The first 8 rows are patterns. Each new row is the sum of 2 different patterns, raised or lowered, with some noise. Before adding, each is slid sideways (what falls off one end comes back at the other) and multiplied by a number that may be negative. Names go in the order of the patterns.
Some rows, each with the names of its patterns after it:
[ -5  -8 -22 -12  12  -8 -16  -3  21 -22   8  -8 -19  12   8   3  -2  17
   9  12  16   2   8  -9  17 -12 -13  14 -10]  Z_81
[-20  22 -21 -20   4   7  21  18  16 -12  -8   9  -1  -5  18   2  13   2
  -4  -7   8  10 -11 -22   2  17 -16  11  14]  Z_839
[-22   5  17  21   6  -5  17   1  18  -2 -12  -4 -13 -16 -13 -20   6  16
  15 -10  -4   8  20 -22  22  16  -1 -15 -12]  Z_155
[  0  16 -22  11  16  -3 -21  18  10   1  20 -22  18   3  -1  16   6  12
  14  12  13   6   1 -15 -12  -1   7  10   8]  Z_343
[  0   6   6  19  19 -14  17  15  -6  -6  15 -12  -4   7   1  20  13  22
  16   4  22  23  -1  -2  16  10 -12  -5   4]  Z_287
[  9 -21  -1  11   7  11   0   6  -8 -13   3 -16  10  -5 -14  -3  -7 -21
 -20 -13  14  13 -17 -10 -12   7   9   9 -14]  Z_63
[  4  -8   9  10 -12   0  -9  22   3 -20   0   3   2   6  -6   7   9  20
  -1  -3 -23  23  -8  21  16   0 -15  12 -18]  Z_39
[  6  -5  18   4  22   8  -5 -13   8 -14  10  19 -10 -14  -8   8 -19  -4
 -10 -23 -14   4   9 -19  -8  13   5 -19 -21]  Z_121

New rows. What belongs after each?
[ -5  -4  12 -21  -9  -5   0  -5  -4 -17 -31 -27   1  -7   1 -20  -3 -13
 -31 -11 -14  -1 -14  24 -26   7  -8 -16 -12]  Z_39 Z_121
[ 12   3 -17 -16  28 -19 -22   8 -24  -6 -22 -36 -33   3 -10  -2 -29  23
 -45 -12 -16 -10  -4  21  -9  -1   5  -6  17]  Z_81 Z_39
[-25 -32 -21 -17 -16  -6  -4 -17 -21 -28 -21 -35 -17   4 -10 -35 -26 -18
 -21 -12 -15 -38 -17 -27  -9 -21 -15  -1 -12]  Z_63 Z_121
[-19 -20 -31 -35  -7   3   0 -17   2 -30 -34  -4 -34  -9  25 -26 -35 -27
  -8 -44 -10  -7 -41  13 -26 -31 -16 -39 -19]  Z_839 Z_343
[ 19   3  -5  -7 -29  -5  -7 -12 -37   0 -35 -31  -8  -4  10  -4  -2 -11
 -38  -3   0 -16   6 -15 -12  11   6   5 -11]  Z_81 Z_155
[ -8  12   9  18   8   3 -12  -2 -28  -2  12  24   1 -13  -4   3  32  16
 -23  12 -11   6  20   8  21  13  27  -1  -7]  Z_63 Z_39
[33 36 42 24 19 28 38 19 27 38 10 23 47 21 33 44 36 58 32 28 29 36 47 39
 12 42 22 23 16]  Z_155 Z_287
[-10  -8  11   3   4   9  11  -6  -2  -7 -10  13  -6 -17  -2   5  17  -9
 -33   3  -3 -20   3 -20  27   0   0 -14 -34]  Z_81 Z_839
[-30  -4 -14 -10  -9 -19 -19 -21 -11  -9 -32  -5 -15  -5  -2 -25 -39 -27
 -29 -47 -28 -42 -46 -15 -22 -16 -39   3   3]  Z_81 Z_287
[-14   6  -7  -4 -43 -27  10  -3   4 -11 -12 -10  -7 -38  -7  -6 -23 -29
 -44   2 -39 -21  -2  -6   9  -8 -14 -14 -28]  Z_155 Z_63
[ 17 -16 -16  -4   7 -35 -28  11 -32  -2 -10   0 -15  -2  -5 -19 -14 -32
 -27 -28 -17   3 -14 -25  -5  -8 -25 -14  -4]  Z_343 Z_287
[-30   2  22  23  10  21   5 -16   5  26   1   6  19   1  13  24   3 -11
 -12  34  23 -19  -6  14  32   7  16 -20  11]  Z_63 Z_121
[-45  -4 -31 -45 -27   0 -23 -38 -26 -18   4 -43 -36 -10 -30  -3 -20  -5
 -18 -28 -29 -13 -16  -1   3 -27 -35 -26 -11]  Z_343 Z_121
[ 17  28  42  19  41  24  13  -8  12  22  17  23  21  16   4  38  11  11
  13 -13  -1   7  15   6  -5  12  27  10 -10]  Z_287 Z_121
[-2 -1 21 22 32 13 22 27  0 28 11  3 12 -2  1  7  6 16 25 13 15  5 31 40
 -7 24 32  2 -2]  Z_155 Z_39
[ 10   4 -22 -12 -12   1   4 -19 -19  -3  19 -19  -6 -17  -3  -1  -8 -10
  -6 -16  15 -12   7 -23  -7   5 -18 -10  -3]  Z_839 Z_39
[ -8  -4  33   2   4   6  10   1  18  13  13   7  -2  -4 -14 -11   8  -8
 -22  -4  13   4 -10  26  22  -7  22  -7  -7]  Z_839 Z_287
[ -8 -12  -7  -2 -21  -9  20   7 -17   3  11   4  14  -4  15  11 -15 -15
   9 -20 -18  18  15 -14  18  14 -11   4 -21]  Z_839 Z_287
[ 10  -8 -13  16 -12 -14  -8   1  -2  25  17  21 -12 -21  -2   8  -8  -5
  -1 -21  -4 -18  17 -16 -19 -23 -30 -15 -11]  Z_63 Z_121
[  6   0 -12  -1  18  -1 -24  -7  27  -2   3  21  10  -3  16 -26  25  11
   8  11 -24 -21 -18  19  -7  -7  -7 -11 -23]  Z_839 Z_121
[-31 -27   3  13  -9  26 -27   3 -20  -7  -9   0  17  -7 -13  -6   2 -30
 -30 -33 -32 -17   2   1 -27  -4 -20   5 -12]  Z_343 Z_121
[ 17 -11 -15  -4 -11  12  -8   1 -16  -4  -8  24 -28  13 -12 -22 -11   6
 -10   2  -7  -1 -26 -20   7   2  -5 -28   1]  Z_39 Z_121
[34 24  0 15 15 35 33 29 20 12 12 33 30 16 43 28 26 30 -4 35  9 32 28 13
 24 25 12 12 16]  Z_343 Z_63
[ 6 -4 17 24 27  2  6 20 28  9 33 13  7  3  0 23  2  9 31 21 17 19 19 21
 21  8 21 17 18]  Z_287 Z_63
[24 21 12 49 25 22 46 16 24 40 35 41 20 28 25 36 44 44 30  4 24 23 39 29
 21 21 28 -7 24]  Z_155 Z_343
[  3 -21 -11  23   2 -29   8  -2   0  22  10 -24   1  -8  15 -21  -8  -2
   4  21 -12  12  36  13  17  -6 -16  -6   4]  Z_155 Z_39
[ -5  -8 -20 -15 -34 -25 -15 -14 -24 -12   7  -4 -35 -35   8  -2  -7 -19
 -25 -27 -16 -36  14 -26 -34 -19 -20 -25 -11]  Z_287 Z_63
[38 37  2  5 14 42 -3 49 31  9  0  1  4 17 34 41 20 25 24 25 38 19 13 29
 22 13 -2 -4 35]  Z_155 Z_63
[16  2 28 12 35 36 43 27 16 45 56 16  3 46 20 -3 32  7 36 40 20 31 17 -6
 21 43 17  7 33]  Z_839 Z_287
[ 17 -20  -8  -8 -25 -10  12  -5  -9 -10   3   7  13   5  -4 -13  -3  -3
 -18 -25   4  10  -7 -17 -14  -5   8 -21  17]  Z_155 Z_287
[ 28  -5  20  25   4 -14 -20   8   4   2  -6  -5  10  29  -4  19  -4 -13
  -2 -19  23  -9  -4  17  19   0 -13   7   0]  Z_343 Z_63
[ 28 -17   8  34  12  17  18  23  32  -3  16   6  10  13  47 -17  21  -2
  -2  28  38  19  42  14  36  23   2  23  25]  Z_287 Z_39
[ -2  26   3 -14 -24  11  -8  -6  -8 -15  -4 -31  12 -11 -29   6 -46 -38
   0   9  -3   3  22 -14 -36 -17  -1 -15  29]  Z_839 Z_121
[-37   3  -5 -10 -33 -36 -18 -46 -36 -39 -53 -26  -2   1 -40 -30  -2   1
 -54 -18   2 -24 -21 -26 -24  -7  -7  -9  -9]  Z_155 Z_121
[-11   8 -20 -19  -5   0 -34   3  -8 -23  21 -35 -38 -13   0  -5   0  -7
 -38 -26   0  -9 -26  -2  -2   0 -22 -29 -17]  Z_839 Z_121
[-23 -17  17  18  -2 -13 -12 -24 -20  -3   4  12 -12  12 -16 -28   2  -7
   8 -14   1  -5  -1  -3 -10 -18  -2  20 -11]  Z_63 Z_121
[-19 -20  -2 -30 -42  -5 -12 -29 -29 -41 -30  -6 -26 -13 -31 -22 -10 -37
 -35 -16 -23 -20 -11 -28 -14   0 -14 -25 -35]  Z_839 Z_63
[-25   3   3   5  -5  -2 -12  16  14   6  -9  -5 -22 -11   1   6   0 -12
  10  -2 -16  -2   1  15  -2  -8  -1  -5 -28]  Z_287 Z_63
[54 45  4 58 45 51 27 53 13 51 38 28 18 38 43 10 27 17 35 33 10 41 18 45
 51 18 47 47 54]  Z_81 Z_39
[  9   6   2   4  -1 -30   3  21 -16  27  26  -1  33 -18   1  21   4  19
  30  22 -21 -13  12   1   4  18  17  25 -11]  Z_839 Z_287
[  9  19  22   9  -5  -5   7   2   1  19  38  37 -12  22  29  20 -10  37
   9   4   5   3  14  23  40  36  17  28  42]  Z_155 Z_287
[ 12  20   6  16  12  12  15   2   3  23  -9 -18   1   9  -2  27  14   1
  20 -29   6   2 -11 -15   4  -3   8  27 -25]  Z_343 Z_287
[ 16  10   7   6   8  13  -8   0  15  -2   4  17  15  12  29  18  -5   1
   1   5  -3  -8  -1 -16  -2   5  25  -3  -7]  Z_287 Z_63
[  9 -15  -2  15 -24 -12  -3  -2 -20  -1  10   8  12 -23 -14 -17   3 -15
  -3  -7   5  -5 -20 -21  16  14  16   6  -8]  Z_155 Z_287
[ 14   4  20  21  13  31   6  13  15  29  46  12   8  41  39   8 -10  43
  13  43  37  37  23  17  12  22   3  26  28]  Z_81 Z_121
[  7   3  34  13  33  22  -2   7  11  30  -8   4  -1  -1  -7  30  23 -15
   0  18  17  -9  -7  26   7  40   8  36  28]  Z_63 Z_121
[-19  10 -32  10   9  -7  -7 -10 -10 -15   2   1 -17   1  -8  -2  -9 -20
  -2  16  -4 -15 -11  -4  32 -14 -18  15 -23]  Z_839 Z_343
[-12 -17 -25 -20 -18  -6 -22 -26 -20   1 -15 -12 -21 -18 -39 -13 -29   7
 -10  -1 -23 -22 -31 -36   1 -11 -13 -31 -12]  Z_839 Z_39
[  0  21  37   7 -13   7  25  -6 -11  15 -14   4  22   7 -11  -3  21  -2
 -15 -16   5   4  15  16  12  23  13 -10  20]  Z_81 Z_121
[-38 -53 -35 -38 -42 -36 -53 -49 -42 -27 -24 -65 -21 -17 -43 -20 -34 -21
  -5  -6 -48 -26 -32 -13 -59   3 -29 -26 -25]  Z_81 Z_39
